The same things were measured in two ways. Each way mixes the same 8 hidden numbers, adds some noise and spreads widely along 4 directions of its own, which tell nothing about the thing.
Some things both ways: the first way, then the second way.
16; 13; -13; -24; 17; -31; -22; -18; 25; 19; -7; -21; -6; 10
3; 24; -15; -16; -12; -11; 27; 13; -1; -18; 30; 9; -9; 12; -24; 31; 23; -27

-9; 15; 14; 23; -12; 0; 23; 15; -8; -15; -25; -23; -16; -16
-4; 4; -45; -14; 5; 1; 26; -5; 16; 15; -13; -14; 4; 18; -20; 10; 15; 7

16; -3; -7; 7; 2; 3; -29; 4; -7; -23; 10; -14; -3; -3
-27; 22; 11; -20; 21; 3; 37; 24; -29; 34; 2; 34; -18; 18; 3; 3; 14; -34

-24; -23; 17; 58; -4; 2; 42; 11; -18; -4; -6; 26; -17; 5
17; 7; -3; -29; 28; -14; -41; -8; 25; 1; -36; -12; 23; -14; 42; -22; 15; 0

-26; -1; 20; 49; -2; -29; 24; -1; -6; 1; -32; 28; -9; -5
28; -8; -30; -40; 13; 2; -20; -12; 15; 12; -29; 4; -3; -1; 36; -14; 1; 14

11; 3; 0; -4; 5; -4; -11; -9; -13; -1; 25; 16; -4; 5
1; -17; 6; 7; -15; -12; -1; 13; 20; -2; 14; 4; -10; 3; -19; -2; 4; 8

26; 11; 18; -31; -19; -1; -16; -7; -23; -3; 19; -27; -24; -10
-8; -33; -6; 11; -26; -12; -17; -9; 27; -34; -21; -24; 10; -8; -28; -11; 8; 28

-7; -7; 15; 5; -18; 5; 6; 20; -9; -1; 23; -22; -35; 2
-9; 19; -7; -7; 9; -15; 3; -1; 17; -15; -6; -6; 9; 3; -5; 7; 24; -17

13; 0; 35; -1; -7; 2; -21; 8; 10; -32; -31; -8; -25; -7
16; -24; 2; -4; -1; -23; -14; -13; 15; -10; -1; -1; 2; 2; 3; 2; 4; -6

-24; 2; -10; 11; -31; -5; 16; 33; -15; 21; 18; -10; -7; -16
6; -27; -17; -13; -31; 10; -28; -37; -9; -33; -27; -6; 5; 5; 23; 8; 16; 23

10; 7; 19; -31; -16; 10; -11; 7; -15; -10; 27; -23; -20; -4
-22; 34; 28; 14; -9; -22; 7; 13; 44; -12; 7; -16; 6; 4; -30; 12; 51; 6

-8; -2; -31; 11; 20; 11; 19; -7; -14; -1; 36; 11; 15; 9
2; -10; 23; 10; -14; 0; -28; 13; 17; -13; 18; 13; -5; 3; 16; -5; 25; 1

-17; 2; 14; 9; -7; -1; 18; 13; 1; -3; 11; -32; -39; -6
1; -4; -37; 10; -13; 7; -12; 5; 31; -29; 18; -1; 5; 20; -18; 15; 6; -12

-6; 7; -34; -26; 30; 29; -15; 7; 24; -17; 48; -2; 17; 7
14; 1; 17; -30; 6; -29; -2; -22; 3; -10; -1; -7; 2; 5; -23; 26; 14; -20

-13; 4; 25; 0; -5; 2; 9; 1; -6; -31; -10; -19; -14; -11
10; 2; 4; -2; -4; -3; -26; 3; 34; -7; 5; 0; 0; 0; 18; -3; 29; 4

9; 1; 12; 11; -33; -13; 13; 18; -18; 28; -5; -22; -40; -3
-27; 29; -23; -3; -2; 0; 19; 8; 6; -10; -12; -11; 13; 16; -15; 7; 33; -8

23; -2; -10; -2; -15; -12; -1; -17; -29; 26; 10; 24; -5; -5
3; -33; -7; -28; -10; 5; -31; -13; -20; -17; -41; -16; 20; -4; 11; -11; 6; 33

-8; -4; -9; 4; 10; 29; 22; 24; -6; -32; 17; -23; 21; -17
-4; -8; 14; -3; -9; 4; -12; 6; 2; -5; 11; 17; -13; 12; -5; 11; 8; -6

-18; 5; 15; -26; -34; -21; -54; -9; -12; 9; 41; 21; -42; 8
15; -9; 3; -6; -26; -3; 4; -8; -6; 4; 17; 5; -5; 16; 27; 12; 42; 15

5; 0; -4; -5; -19; -9; -22; 18; -15; -9; 20; -40; -6; -17
-18; -12; -13; 5; -25; 5; -1; -10; -5; -25; -23; -1; 3; 5; -6; -3; 6; 6

-13; -15; 20; 18; -29; -6; 9; 1; -44; -5; 30; -12; -38; 7
1; -9; -4; -16; 5; -8; -13; 0; 2; -11; -31; -2; 10; -19; 42; -28; 29; 8

Other things, the second way, with their names:
<136>: 5; -19; -11; -10; -10; -8; -1; -7; 2; -5; -11; -5; 6; 8; 2; -2; 12; 12
<512>: 14; -2; -3; -14; -17; 0; -22; -30; 11; -16; -23; -3; 3; 1; 36; 0; 25; 15
<891>: -19; 26; -20; 9; -5; -17; 1; -19; 40; -30; -26; -25; 21; 9; -32; 6; 16; -3
<207>: 18; -63; 22; -12; -11; 13; -74; -23; 3; -32; -14; 21; -5; -13; 26; -15; -17; 4
<744>: 17; -13; -42; -26; -30; -9; 16; -15; -4; -14; -2; -13; -1; 9; -17; 16; 6; 23
<252>: 7; -31; -32; -7; -10; -15; 10; -11; -1; -3; -4; -20; 10; 19; -19; 8; 8; 9
<682>: 1; -40; -7; 35; -46; 5; -19; -6; 8; -31; 20; -3; 1; 16; 1; 1; 14; 15
<801>: 20; -39; -17; -5; -35; -5; -9; -25; 4; -18; 6; 0; -8; 11; 6; 11; 3; 13
<144>: -40; 70; 57; -6; 27; -6; 10; 27; 32; 19; 1; 14; -11; 6; -17; 12; 57; -24
<197>: -26; 9; -15; 16; -7; -4; 7; 17; 21; -18; 4; -21; 19; 17; -44; 7; 27; 2
<740>: -2; -1; -26; -9; -21; 21; -10; -13; 1; -17; -9; 20; -11; 16; 13; 6; 3; -4
<755>: 5; -3; 1; -13; -3; -11; -19; -15; 19; -6; -26; -16; 11; 1; 2; -4; 16; 18
<9>: 4; 29; 12; -34; 14; -14; 9; -14; 17; 32; -12; -1; -7; 13; -1; 20; 28; 2
<10>: 16; -32; -44; 3; -36; 16; -22; -31; 6; -28; -3; -14; 11; 24; 14; 14; 15; 22
<896>: -4; 3; -15; 4; -4; 3; 1; -2; 31; 0; -2; -5; -3; 13; -10; 5; 17; -2
<257>: -12; 18; 1; -7; 2; 2; 2; 12; 15; 2; -4; 0; 0; 9; -14; 2; 18; -1
<500>: 18; -37; 12; -26; 8; -6; -28; -22; -6; 3; -28; 10; 0; -6; 34; -17; -3; 5
<870>: -6; -24; -4; -4; 2; -4; -19; -17; 35; -21; -17; -8; 0; 7; -46; 10; -11; 1
<344>: -8; 14; -3; -18; 17; -6; -6; -6; 11; 0; -35; -6; 12; -4; 20; -14; 25; -6
<216>: -9; -2; 12; -7; 0; -1; -13; -9; 8; -3; -11; -7; 8; 12; 0; 8; 29; 12
<193>: 24; -37; 8; -14; -33; -12; -13; -16; -2; 10; -2; -4; -11; 3; 25; -6; 15; 42
<519>: -8; 5; -19; -16; -7; 14; -25; 9; 20; -24; -22; 3; 6; -5; -4; -10; 0; 14
<223>: -16; 12; 13; 34; 1; 5; -39; 15; 75; -18; 4; -17; 16; 8; -7; -5; 46; 14
<423>: -17; 44; -40; -13; -15; 17; 13; 5; 11; 0; -22; -13; 9; 17; 18; 0; 42; 25
<715>: 1; -4; 13; -19; 20; 1; -21; -4; 12; 5; -26; 14; -4; -9; 23; -15; 6; -10
<554>: -20; 33; 25; -26; 28; 3; 0; 3; 16; 28; -23; 0; 1; 13; 3; 7; 44; 0
<718>: 1; 20; 38; -6; -8; -5; 1; 4; 23; 24; 10; 15; -19; 12; 11; 8; 32; 10
<565>: -21; -3; 7; 1; 16; 23; -23; 24; -2; 11; -8; 25; 4; 11; 31; -23; 12; -13
<86>: -4; -3; 9; -23; 10; 11; -13; 8; 17; -2; -1; 11; -10; 0; -16; 8; 9; -4
<496>: -4; 2; 14; -19; 2; -28; 21; 6; 17; 32; -25; -11; -5; -3; -12; -13; 16; 34
<481>: -4; 18; -7; -36; 9; 11; -20; -7; 9; -7; -28; -2; 11; 6; 8; 6; 23; 6
<416>: -3; 19; -1; -6; 10; 23; -31; 19; 48; -5; 10; 16; -8; 11; -3; 7; 15; -6
<887>: 3; 17; -8; -14; -3; -12; -12; -9; 9; -15; -6; -23; 28; 15; 4; 20; 40; 0
<118>: 5; -29; -19; -5; -8; -6; 13; -41; 8; -1; -7; -5; -9; 26; -20; 22; 3; -4
<275>: -1; 19; 8; -7; 11; -15; 8; 2; 20; 13; 7; -10; 3; 16; -1; 18; 49; -5
<440>: -28; 48; 20; -3; 14; -9; 2; 20; 30; 10; -18; -6; 8; -5; 4; -10; 47; -3
<781>: 3; -1; -4; -3; -7; -22; 32; 9; 8; 17; 26; 2; -7; 21; -27; 21; 15; -7
<138>: 7; -8; 27; 4; 6; 8; -49; -3; 36; -19; 8; 20; -7; -5; 32; -4; 17; -18
<582>: -4; 31; 33; -5; 26; -2; -21; -5; 35; 22; -16; 16; -5; -1; 53; -12; 41; -17
<129>: -15; 21; -10; 7; -5; 13; -14; -1; 35; -9; -6; -7; 12; 16; 2; 7; 30; 2
<317>: -13; 0; 6; 3; -18; -15; 20; 10; 22; -12; -1; -12; -8; -6; -30; -2; 21; 18
<849>: 17; -6; 2; -16; 5; -24; -18; -10; 19; 6; -15; -18; 17; 0; 17; -7; 30; 14
<571>: 7; -13; 13; -26; 11; 1; -21; 5; -9; -8; -2; 21; -7; -5; 18; -1; 3; -23
<569>: 9; -47; -6; -10; -10; 9; -18; -20; -13; -15; -4; 18; -11; 9; 11; 1; -9; -12
<506>: -19; 13; -6; 1; 34; 0; -13; 8; 40; -4; -17; -3; 8; 2; -15; -5; 11; -30
<841>: -8; 0; -28; -4; -1; -22; 15; -7; 7; -14; -6; -21; 14; 13; -35; 16; 11; -18
<304>: 21; -9; -29; -23; 22; -24; -9; -14; 15; 0; -7; -32; 29; 12; 0; 13; 30; -8
<787>: 12; -4; -28; -35; 11; -5; 11; 4; -8; 4; -1; 1; 0; 10; -5; 14; 11; -12
<895>: 5; -33; -10; -8; 3; -23; 31; -5; -20; 14; 15; -7; -1; 29; -37; 24; 3; -13
<43>: 5; -33; 11; -17; -16; -5; -52; -22; -2; -33; -35; -17; 22; -4; 7; -6; 6; 23
<194>: -20; 43; -11; 3; -8; -4; 18; -10; 30; -13; -11; -7; 0; 16; -25; 19; 25; -9
<827>: 13; -12; 17; -1; 3; -6; -28; 6; 20; -10; 22; -1; 5; 8; 13; 10; 36; -6
<104>: 2; -14; 26; -12; -17; 16; -7; 12; -19; 3; 33; 35; -25; 16; 21; 16; 33; -4
<499>: 18; -6; 15; -11; -9; -20; -28; -19; 23; -21; -17; -5; 4; -13; 29; -8; 28; 9
<97>: -10; 35; 26; -36; 22; -15; 0; -9; 20; 10; -30; -10; 7; -8; 1; 3; 42; 0
<437>: -21; 2; 15; -1; -8; 14; -10; 1; 32; 7; -13; -3; -4; 14; -31; 9; 20; 26
<503>: 9; -20; -29; -12; -11; -30; 24; -25; 9; 3; 6; -23; 3; 28; -55; 32; 1; 3
<786>: 10; -25; -13; -7; -32; -18; 28; -19; 0; 2; 1; -7; -14; 17; -30; 16; 4; 21
<56>: 7; 0; -29; -13; 10; -25; 55; 15; 7; 31; 19; 8; -20; 15; -25; 11; 9; -20
<567>: -4; -5; 24; 17; -18; -2; -24; 14; 2; -17; 33; 0; 12; 21; 2; 14; 37; -7
<884>: -2; 0; -7; -9; 0; -10; 2; -10; 26; -4; -6; -9; 1; 7; -21; 12; 17; -3
<134>: -17; -5; 19; 6; 9; 11; -32; 6; 10; -7; -9; 7; 13; 6; 23; -11; 22; -9
<863>: 11; -44; -9; -25; 10; -1; -53; -21; 21; -25; -42; -13; 16; -11; -6; -17; -20; 11
<524>: 19; 0; -7; -8; -14; 22; 9; 13; -11; 33; 45; 25; -18; 39; 37; 25; 45; 6
<680>: -12; -46; 36; 35; -36; -18; -7; -23; 8; -26; 8; 6; -9; 13; -14; 3; 11; -7
<385>: -11; -10; 9; -12; -1; -38; 22; -19; 18; -2; -35; 3; -17; -20; -29; -17; -16; -8
<713>: -6; 16; 33; -16; 14; 5; -21; 6; 7; 1; 0; 12; 2; -1; 34; 3; 54; -8
<34>: 8; -5; -18; -28; -5; -5; 11; 1; -9; -9; -2; 14; -14; -1; -3; 4; 4; -12
<681>: -31; 11; 1; 16; -4; -4; 15; 27; 34; -6; 4; 1; -11; 3; -40; -3; 16; -2
<39>: -4; -13; -12; 2; -14; -4; 4; 8; 3; -1; 3; 3; -2; 11; -4; -3; 5; 9
<705>: 7; -12; -26; 15; -27; -26; 3; -29; 21; -12; -9; -35; 24; 27; -14; 7; 21; 18
<35>: 6; -5; -32; 13; -18; -17; 10; -5; 36; -11; 7; -16; 3; 12; -30; 9; 8; 6
<269>: 28; -9; -24; -20; -41; 6; -14; -45; 22; -28; 10; -13; -3; 25; -19; 48; 21; 25
<579>: 19; -11; -18; -11; -23; -19; 15; -28; 11; -13; 1; -5; -13; 4; 5; 10; 18; 2
<876>: -18; 27; -1; -25; 25; 2; 30; -3; 7; 35; -14; 9; -13; 22; -8; 16; 25; -12
<621>: 6; -9; 33; -2; -9; 0; -4; -5; 10; 8; 34; 28; -23; 26; -1; 26; 21; -17
<393>: -3; -16; 11; 5; 15; 16; -25; 10; 44; 9; 0; 16; -14; 4; 3; -11; 8; -6
<888>: 7; -16; 4; -21; -5; 1; -14; -9; -1; -3; -11; 10; -7; -4; 16; -5; 12; 6
<788>: -5; 20; 1; 9; -8; -8; -9; 21; 55; -4; 5; -10; -3; -1; -17; -8; 24; 17
<276>: 11; -31; -35; 14; -8; -10; -34; -38; 19; -36; -19; -31; 35; 14; 10; 1; 14; -6
<513>: -9; 16; -21; -8; -21; -7; 15; -16; 25; -2; -27; -29; 9; 18; -27; 12; 25; 37

Some of these things the first way, each followed by its name:
-7; 23; 3; -25; 2; -26; -57; -7; 20; -23; -1; -21; -9; -2 -> <579>
-22; 15; -18; -3; 15; 1; -18; 1; 10; -13; 24; 26; 15; -2 -> <9>
-17; 5; 9; -10; -20; -28; -41; 0; -3; -3; 16; -3; -18; -7 -> <512>
6; 7; 26; -25; -16; -2; -25; -1; -6; -11; 7; -2; -22; -4 -> <97>
-12; -8; 5; 55; -6; 14; 53; 37; -15; 9; -6; 19; -5; 1 -> <715>
8; 2; 20; 19; -17; -19; -4; 4; -13; 5; -38; 49; 10; -5 -> <193>
12; 24; -17; 6; 20; 21; 30; 20; 15; -1; -8; -9; 12; -15 -> <870>
12; 3; 1; -1; 1; 11; -5; 15; 7; -21; -5; -41; -14; -8 -> <841>
7; 3; 9; 3; 4; -5; -12; -19; -5; -24; -20; 18; -3; -2 -> <849>
19; -4; -27; 4; 0; 5; 10; -7; -3; 39; 15; 35; -12; 16 -> <567>
-30; -6; 17; 21; -45; -44; 7; 12; -35; 24; 11; -17; -31; -14 -> <423>
-13; 33; -24; -8; 8; 21; -23; 25; 21; -29; 12; -17; 0; -17 -> <118>
-20; 9; 33; 0; -36; -28; -30; -8; -3; 8; -12; 38; -49; 0 -> <524>
10; 14; -10; -38; 7; 0; -22; -23; 1; -17; 7; -10; 8; -8 -> <104>
9; 10; -10; 12; -6; 3; 5; -4; -9; 12; 4; 17; -23; 5 -> <252>
36; 12; 4; -35; -1; 3; -15; -22; -10; -22; -2; -47; -18; -15 -> <197>
-6; -5; 2; 11; 0; 17; -11; 5; -12; -35; 16; 9; 1; -8 -> <500>
-9; -9; 19; 10; -28; -2; -8; 14; -26; -11; 27; -17; -36; -2 -> <344>
-21; -1; 28; 29; -17; 3; -6; 27; -6; -39; -17; -8; -22; -9 -> <582>
-23; 6; -5; 31; -23; -32; 10; 32; 2; 44; 8; -1; -25; -3 -> <740>
21; 7; 4; 16; 7; -9; -9; -12; -19; -14; -17; 38; 27; 0 -> <496>
-2; 13; 8; 7; -4; 6; 15; 19; 5; -7; -12; -9; -11; -7 -> <884>
10; -8; -8; -6; -7; 15; 10; 6; -16; -2; 16; 0; 8; -16 -> <43>
4; 7; 26; -20; -17; -2; -18; 14; -9; -52; -28; -50; 18; -44 -> <513>
36; 16; 20; -31; 0; -13; -26; -13; -7; -31; -27; -37; 13; -17 -> <317>
3; -2; 10; -14; -3; 0; -22; -2; -9; -27; 24; -21; -10; -12 -> <257>
-1; 14; -13; 8; 8; 5; -3; 18; 3; -12; -4; 9; 27; -9 -> <786>
24; 17; -7; -19; 22; 9; -3; -12; -9; -43; 6; -56; 17; -16 -> <681>
30; 3; 34; -7; -33; -7; -27; -2; -12; 2; -16; -2; -58; -6 -> <134>
8; 2; -5; 8; 0; -6; 2; -6; -20; -5; 10; -5; -1; 0 -> <440>
12; 6; 21; -8; -5; -4; -24; -4; 0; -29; -22; -7; -4; -17 -> <755>
16; 4; 15; 3; -13; 37; -3; 24; -3; -22; -3; 6; -26; -2 -> <895>
-16; 15; -10; 8; -14; -21; -5; 5; 3; 8; -12; -6; -13; -17 -> <10>
0; 4; 13; -27; -1; -3; -39; -10; -4; -43; 14; -25; -5; -14 -> <888>
-8; 10; -26; -14; 23; -2; -8; -25; 3; -5; 35; -2; -5; 8 -> <787>
-16; 12; -1; -23; 7; 26; -28; 20; 19; -35; 30; 0; 0; -7 -> <621>
4; 11; -14; -16; -6; 9; -14; -2; -9; -6; 23; 5; -6; -7 -> <216>
13; 9; -12; -1; -10; -6; -9; 0; -9; 7; 2; -5; -10; -3 -> <682>
-28; 0; 6; -15; -13; 33; -4; 10; -20; -31; 60; -10; -29; 1 -> <275>
12; 17; 22; -5; -15; 15; 24; 25; -10; -21; -33; -20; 13; -36 -> <437>
